The rows come from 5 hidden closed curves, with some noise, and rows from the same curve form a group. Each curve winds through 8 dimensions. The rows are also pushed far along 5 directions, which tell nothing about the answers.
Some rows, each with its group after it:
[  7   4 -20  37   5   9  18  34   9  48   5 -39  14 -11 -15  42  63]
z160
[-10  16  46   2  33 -75 -11  -1 -38   5  31   6 -21  12  32   7  34]
z194
[  3 -40  33 -49   2 -30  13 -72  -4   3  21  20  51 -29  13 -48  10]
z371
[  6 -57  19 -61 -35  55  -9 -27  24  -4 -18  -6 -21 -17  46   3 -38]
z619
[-11  11  20  -2  40 -54 -38  -3 -17 -11  -2  23 -33  28  22  -5 -27]
z371
[ -2 -15 -26   3 -23  36  26 -14   6  32  -4 -37  38   3 -15  18   8]
z619
[ -3  55  31   5  13 -68 -29   7 -17   3   6 -14 -37 -14  46  24  39]
z371
[  8  23   3  40  22 -20 -10  44 -16   3  22  -1  11 -13 -20 -11  56]
z194
[  5  -6   1   3  -4 -36  16  -3   3  52  23 -10  33  -7  -4  18  85]
z371
[ -3  32  17  -5  52 -45 -39   7 -21 -24  -6  30 -23  38  19  -7 -43]
z619
[ 10 -23  42 -32  22 -24  -6 -48  -5 -13  12  40  29 -42   7 -28  -7]
z371
[ -3   7 -17  34   0 -13  36   9 -34   4  23  29  57  -3 -56  -3   4]
z160
[  6 -41  26 -53 -17  44  18 -58 -21  -4   2 -33  40  15  24 -33 -13]
z160
[ -7  -5  37 -53 -22 -21 -34 -59  -3  -1 -14  -8 -30  14  74  11   6]
z371
[  9  -2  47   0  16 -43 -32 -28 -20   4  -9   3 -10 -37  40  22  36]
z160
[ -5  45  -6 -11  -4  16 -22  32  22 -34   7   5 -42  54  -7 -17 -53]
z194
[-24  43 -17  35  -9 -27   0   0 -48  43   2 -61  -5  65 -10  31  29]
z685
[ 29   6   7 -15 -16  33  10  20  34 -19   7  14  10 -46 -26  17  -4]
z619
[ -4  25  -7  35  16  33 -14  59   1  -6   3 -51 -46  36  11  34   7]
z194
[ -7 -25 -22  20 -26  45  27 -25  -7 -15   6  -1  48   7 -59 -14 -33]
z160
[ 15 -20  -4  15 -11  18  -7  14  46  24   2  16   8 -47  -1  45  39]
z194
[  2 -24 -21  27 -19  35  20  10  15 -14 -14  -4   3 -38 -37   4 -25]
z685
[ -5 -23  10 -14   5  -8  42 -29 -13  13  26 -26  47   9 -21 -38 -11]
z685
[  5 -16  33 -26 -28   6 -17 -33  13  16  -7   1 -16 -24  46  57  27]
z685
[ -1  12  15   3  -2 -17 -32  34 -12 -17  12  32 -18 -12  15   5 -17]
z619
[ -3 -30   5 -11  30  -5  32 -32 -19  -8  15 -14  33  23 -12 -56 -10]
z194
[ -5   7  37 -22  -9 -25 -11 -22 -36   5   3 -10 -31  11  19   0  32]
z194
[ -3  31 -29  39  -6 -13  14  37  13 -16  20  30   5 -17 -46  -4  25]
z619
[ -5  13  21  36  28 -59 -18   6 -36  23  24   4   2   2 -13  22  51]
z371
[ -5   4  28 -49  18 -46  -5 -38 -19 -17  21  11  -2  46  -8 -76 -13]
z194
[-19  -5   3 -28  -1 -29  -2 -55  -9 -21 -23 -14 -18  45  41 -34 -40]
z371
[ -9 -51  25 -57  -6   8   7 -86 -20  21  -9  -6  33   8  42 -27 -27]
z160
[ -3  -3  41 -48  15 -36  -9 -73 -12  -2 -25 -23 -17 -13  65 -17   0]
z371
[ -4 -11 -31  -1   2  42   6  39  26 -31   0  -9 -31  30 -58 -43 -54]
z194
[ 36  -2  17  -7  12  29 -37  14  16  17 -44  21  -2 -84  15  77  -8]
z685
[ -6  18  37   6  12 -41   2 -16 -27  20  29 -37   3  20  51  27  67]
z194
[ 25 -19   5 -54  -5  64  23 -21  26 -47 -29 -13  -7  -2   2   2 -57]
z160
[ -7  14  20  -6  20 -53  49 -48 -23 -37  50   7  67  21 -12 -61  -6]
z194
[-16  23   1  14 -27  10 -24  43  10   7  24 -48 -57  52  17  18  26]
z194
[-11   4 -32  33  -8  14  20  46   0   9  12 -16  -2  19 -32  21 -22]
z371
[ -9  22  -2   1  -3 -12 -43  19 -10  16 -29  -6 -53  11  37  29  17]
z685
[  0  15  35  27  21 -58 -43   5 -18  -9  11  38 -17 -35  17  19  18]
z160
[ 28 -13   5  -6  10   7   7  12  11  36 -17  11  17 -61  15  34  56]
z685
[ 16 -32  36 -13   5 -14 -40 -22 -10  15 -12  17   7 -43  31  22  27]
z619
[ -9  35  18  -5  -5 -22 -29  -2  -1  -5  13 -10 -35  30  19  24   4]
z160
[ -7  -3 -12   0 -13 -29  30 -41  -9  -8   8  17  40  -4  -9 -41  12]
z371
[-16 -15  -5 -19 -20 -20  16 -37  13   7  27 -31   1  57 -22 -44  10]
z619
[ 16 -15   1 -17  10  12   4 -40  23 -39 -40  42   7 -72   9 -19 -42]
z371
[ -3  29  13  29  19 -37 -26  40  -9 -18   8   7 -37  -9   3   8  -3]
z685
[-12 -15 -18  -6 -12  -3  23 -47  -3  35 -21 -68  -3  20   8   3  33]
z371
[  5   3 -16  -3  -5  25  40  10   5  -6  18 -11  33  -6 -36 -27   1]
z685
[  0  19  -7 -19  12  29  28  -3 -11 -15   7 -30  12  59 -19 -33 -27]
z194
[  4  25   4  42  37 -28 -17  42   3  11  29  18  17  -8  -4  12  29]
z160
[  4  21  12  31  21 -26 -38  53  34 -49  16  69 -31 -42   5  14 -42]
z194
[ -8   9   8 -24  27 -20 -12  16  -6 -26  -6 -16 -50  57  27 -13 -51]
z160
[  2   5  21  -5 -12 -16   2 -35 -15  -2   4  31  28 -30  20  -3   9]
z619
[ -1  39   2 -12  16 -22  -2  12  10 -60  12  29 -20  15 -10 -35 -51]
z619
[  7   9 -26   9  33 -15  29  24   5 -24   8  44  34 -10 -34 -50 -27]
z685
[-13  -7 -10   9 -22  21  12 -36  10  13  -4 -19  21 -14   4 -14 -24]
z160
[  2  14  17  24  34 -44 -33   1 -12 -41 -14  47 -10 -34   2  -8 -59]
z685
[ -4  -2   8  -6  -5   5   3 -13 -13 -38  14  42  24  -9  12 -34 -39]
z194
[  8  35  38 -12  35 -29 -32  -4 -28 -34   4  19   2  -8  43 -27 -28]
z160
[  5 -23 -30 -10 -38  41  53 -41  21 -20 -16  -7  29 -20 -60 -15 -25]
z160
[  7  23   9  -6   3   9 -35  29  -4  29 -27 -38 -41  11  22  56  -1]
z685
[ -9   7  16  13 -10 -13 -15  28  15  32  30 -32 -30  30  10  58  24]
z685
[ -5 -29  11 -21 -11 -13   2 -53  -5  48   5 -24  41   7  18   4  15]
z619
[-12   4  13 -26 -28  -9  16 -43 -17 -24   4 -40 -18  54   6 -25  -7]
z194
[-13 -40  20  -5 -34  -4   5 -36   0  37  15 -10   9 -23  15  18  36]
z685
[ -1 -13  38 -26 -13 -18 -21 -16  -1 -27   7  21 -27  -2  26   3 -16]
z160
[  8  -9 -34  62   1   2   0  57  12  28   1  56  25 -83 -48  29  28]
z685
[-16  15 -13   6 -13 -17  30 -40 -29 -12  17  12  53  21 -10 -43 -14]
z619
[ -5  29  29  11  31 -37 -29 -15 -32 -54  -5  50  -8  -7  -7  -7 -66]
z160
[  1 -18  -5  -6  13 -36  47 -32   0  -8  19   9  57 -17 -29 -58  -1]
z371
[ 17 -18  26 -36   6   0   0 -37 -16 -19   5  30  53 -35  13 -27 -29]
z619
[-15 -45 -14 -41 -17  -5  37 -36  15  19  20 -22  18  51 -21 -46  -1]
z619
[ 13  -6 -12 -26 -25  10  22 -15  32  27  -3 -18  25 -19   8  15  45]
z371
[-21  36 -30  41   7 -41  22  35  -8  33  31  -3  10  12 -32 -13  30]
z371
[  6  -5  -7   1  -1  -3  14 -20   3 -24  29  55  76   0 -56 -48 -43]
z619
[ 26  -6   0  11  -1   0   7  38  23  21   9  -1  12 -51 -30  35  43]
z619
[-10  20  21 -22 -10 -37 -21 -25  -7  -3   3  -3 -24  51  45  19  -1]
z685

New rows, each followed by its group:
[  6 -14 -11   7 -23 -27  28 -20  -2  22   9  11  35 -45 -43   4  59]
z160
[ -3  10 -22   7  -1  31  10  -1   9  -8 -16 -30  -2  -3  -3 -12 -39]
z160
[  4 -12  -1   0 -16 -10  40 -64 -10   1   6   4  62 -27 -47 -13  20]
z160
[ -4 -39 -15 -22 -24  45  44 -41   9  -9  15 -34  32  25 -50 -41 -19]
z371
[ -4 -60   6 -50 -36  21  12 -53  22   9 -25  -8 -16 -21  14   6 -16]
z160
[ 17  12  21 -33  -9 -11  -4 -17  16  23 -10 -27  -6 -30  47  34  52]
z371
[ -8  19  18  31  12 -47 -18 -19 -37  27  23  12  26   5  -7  28  33]
z160
[ 14  22  14  20  28 -22 -14  39  22 -12  27  32  10 -19 -20  32 -16]
z685
[ 10 -31 -13 -43 -12  50  27 -18  20   4 -26 -33  -1  15  18 -11 -12]
z685
[-10  44  17   7  29 -46 -33  -5 -22  11  -4 -15 -22   2  45   2  -6]
z160
[-22  19 -27  40 -26  17   3   4   7  20   3 -42  -5  12 -12  11 -10]
z160
[ -5 -14  31 -49  24 -20 -11 -76  -6  -9 -27 -31  -9   8  60 -38 -48]
z160
[  9  -7  10  -3 -23  76 -28  32  18   9 -13 -35 -33  -9  39  56   4]
z160
[ -3 -14  24 -13   6  14 -24 -38  -7 -13 -14  14  -3   0  16  16 -48]
z160
[  0  -7   2 -13 -29  55 -23  -8  29 -18 -21  16 -19  -7  18  25 -58]
z619
[ 11  37  14 -30  14  -9 -26   9  20 -10 -15 -13 -44  15  46  23 -13]
z371
[  2 -13 -18  21 -26 -12  13  11  13  24   1  24   9 -58 -37  32  43]
z160
[ 18  -2  18  -8  -3 -14  -4 -18  18  16  13  48  40 -49  15  13  36]
z194
[ -6  28 -23  26 -20 -28  33  -1  -5   8  13  11  16 -13 -48  13  18]
z160
[ -2  10 -35  17 -44  57   9  19  25  16  -3 -30   0  23 -11  42  16]
z194
[-15  -6  32   0  10 -55 -22 -34 -18   3  17  18   4  -3  47  12  12]
z194
[ 10   1  11 -34  -4  15  -8   8  25  28 -10 -19 -33  -3  39  54  27]
z160
[  7 -19   2 -27  -6  33  -2 -27 -11 -31 -34  34  -2 -17  -7 -27 -54]
z194
[-19  30 -21  57  29 -58  25   5 -33 -17  30  35  40  20 -50 -24 -18]
z685
[  9   4   6  16 -17  47 -18  44  -2  16   0 -11 -12 -13  17  51  19]
z160
[ 23  -1  25  -6  16  34 -29  -4  20 -11 -17  -7  -3 -51  38  19  -8]
z160
[  0  44   8  18  38 -20 -15  32  -5 -32   3  27  -7  -8  25 -13 -51]
z160
[ -1 -14 -17 -10  -2 -11  45 -45 -19 -11  -2  27  58 -10 -19 -67   5]
z685
[  7  25  12   9  21  -2 -27  32   6   8 -22 -27 -47  -3  42  44   0]
z160
[ 27  18  55 -39  21 -38 -27 -15   1 -13   4  22 -11 -37  34  10  19]
z619
[  5  -1  27 -29  16 -12 -12 -25  -9   6 -26 -28 -18  -9  56   9  -6]
z160
[ 17 -38 -14  24   5  27  41  11  14  48   7   7  50 -81 -36  18  70]
z685
[  9 -18  -5 -32  -7  -8  16 -30  29 -17  -1  34  40 -37   7 -36 -22]
z371
[ -3 -25  -2 -28 -13  33  12  -2  33   7  -7   1 -15 -15  12  -4 -23]
z371
[-18  11  -8  10  -6 -13  27  -2 -44  -2  32  -3  37  56 -24 -27 -17]
z160
[-31 -14 -24   6 -34  32  -4  -5   4  17 -16 -14 -40  36   5  15 -20]
z371
[ 10  -2  24   0  16 -35  16 -28 -58  32  28   0  75 -11 -11  -5  77]
z160
[-21 -15  -4   9   1 -16  17 -25 -28  15  21 -45   9  64 -29 -17  12]
z371
[ 12 -29  16 -66  -8  11  26 -45  15   8  -5 -14   8  10  35  -5  -1]
z160
[  2  21  41 -20   7 -82 -17 -49 -31  13  10  22   3 -24  23   9  45]
z160
[ 13 -35   0 -46 -15  40  34 -28  29 -10   3 -24  26  -5  -8 -38 -10]
z685
[  4  -1  -1  11  21  17 -14  49  17  26 -10 -30 -55   1  26  45  19]
z685
[ -1   1   9  -3  -5  34 -20  25  14 -55  -2  43 -25 -15  26   0 -68]
z194
[ -8  -1   5 -14   6 -29 -14 -42  -5  11 -32 -21 -25   7  41  16  10]
z371
[-12  33   6  32  34 -47 -50  30 -12 -28   4  42 -19  13   2  -5 -51]
z619
[ -1 -34  25 -16  -5 -16  31 -49   6  -7  32  19  47 -21  -3 -13  -7]
z685
[  5  -7  25 -10  -3 -37  25 -40 -23   8  43  23  67 -18 -22 -27  47]
z371
[-12  15 -11  -7   4   3  15  12   9 -29   0 -23 -44  60 -24  -1 -55]
z194
[  0  12   6  -3  33 -31 -16  45 -28 -22   6  23 -27  29  -3 -16 -13]
z619
[-19  19   2   3 -21 -29  -5   5 -44   2  32  -2   1  59  -7 -17  46]
z619
[  0  42  -5 -10  12  11  -1  17 -15 -11   7 -39 -19  76 -26 -32  -5]
z194
[  3  -8  15 -19  -4  -8 -17   4  17  30  10   5 -23  -5  -3  20  38]
z194
[ 11 -24   8 -12  12 -29   5 -12  33   5  14  37  25 -46 -24 -17  10]
z619
[  1 -15 -27  -8 -18  30  27   4  17  -8  15 -18  29  12 -52 -48 -22]
z685
[-12 -29   3   7 -28  24   1 -40  15  19  -7 -36   3   0   8   9  -1]
z160
[-15   4 -17  -2   8 -11  -8  11   1  -4 -22   0 -30  15  33   7 -58]
z371
[ 24  10  23   1  -7  15 -56  20  18   3 -38  -4 -44 -59  21  73   6]
z685
[  8  -5   7  21   0 -23  -3 -25 -11 -13  -4  46  41 -54  -6   1  17]
z194
[ 11 -18  20 -10  17 -83  15 -44   3  41  39  25  60 -38 -19 -25  71]
z619
[-17  -6  -4 -26   0   9   5   0  10 -23  21 -18 -13  84   7 -38 -56]
z160
[ -1  35  35 -22 -16 -20 -36  -1   3 -22  15  -9 -37  18  32   6 -22]
z619
[  1  34 -11  37   3  -2 -18  77  26  15   7  21 -39 -30 -11  39  18]
z371
[-11  33  -9  16 -20 -23  -7  -8 -14  22   8 -54  -5  54 -16  31  38]
z685
[  6   8  28 -33  22 -46  14 -44  -7  19  21  19  37  -3  32  -3  20]
z160
[-18  42 -10  39   0 -47  -2  13 -14  20  37   2  21  45  -2  10  32]
z194
[  0 -25 -15 -61 -28  17  44 -67  27   7  -2 -32  37  30   7 -45  -5]
z371
[ 10  17   9  16  18   0 -44  38  12 -10 -12  31 -12 -34  14  36 -41]
z619
[ -4  22  -1  -4 -19 -29  12 -10  -1  38  37 -18  26  41 -14 -11  62]
z194
[  4  12  -6  31   5  11 -28  61  18   3  14  -4 -30   6 -13  39  19]
z160
[  2 -16  16 -14 -25 -34  14 -45  12  45  30  15  54 -54   6   1  64]
z619
[ 24  13   5   5   4  14 -28  32   4  33 -25  -9 -14 -42   7  64  20]
z685
[ -1  40 -12  29 -14  22 -30  41  13  -9  -9   4 -31  13  11  49  -9]
z194
[  0  34   8   1  15 -33 -13  34 -14  10   6 -20 -27  26  15  22   6]
z619
[ -6  10 -30 -11 -16 -14  42 -17  -5 -10   2  -5  41  20   2 -16 -17]
z371
[  0  33 -16   9  -9  25 -22  53  18  -8 -39 -15 -65   6  44  76 -31]
z371
[ 19 -25  10 -25  -7   7  29 -44  18 -47 -14  41  43 -93  -1 -39 -32]
z371
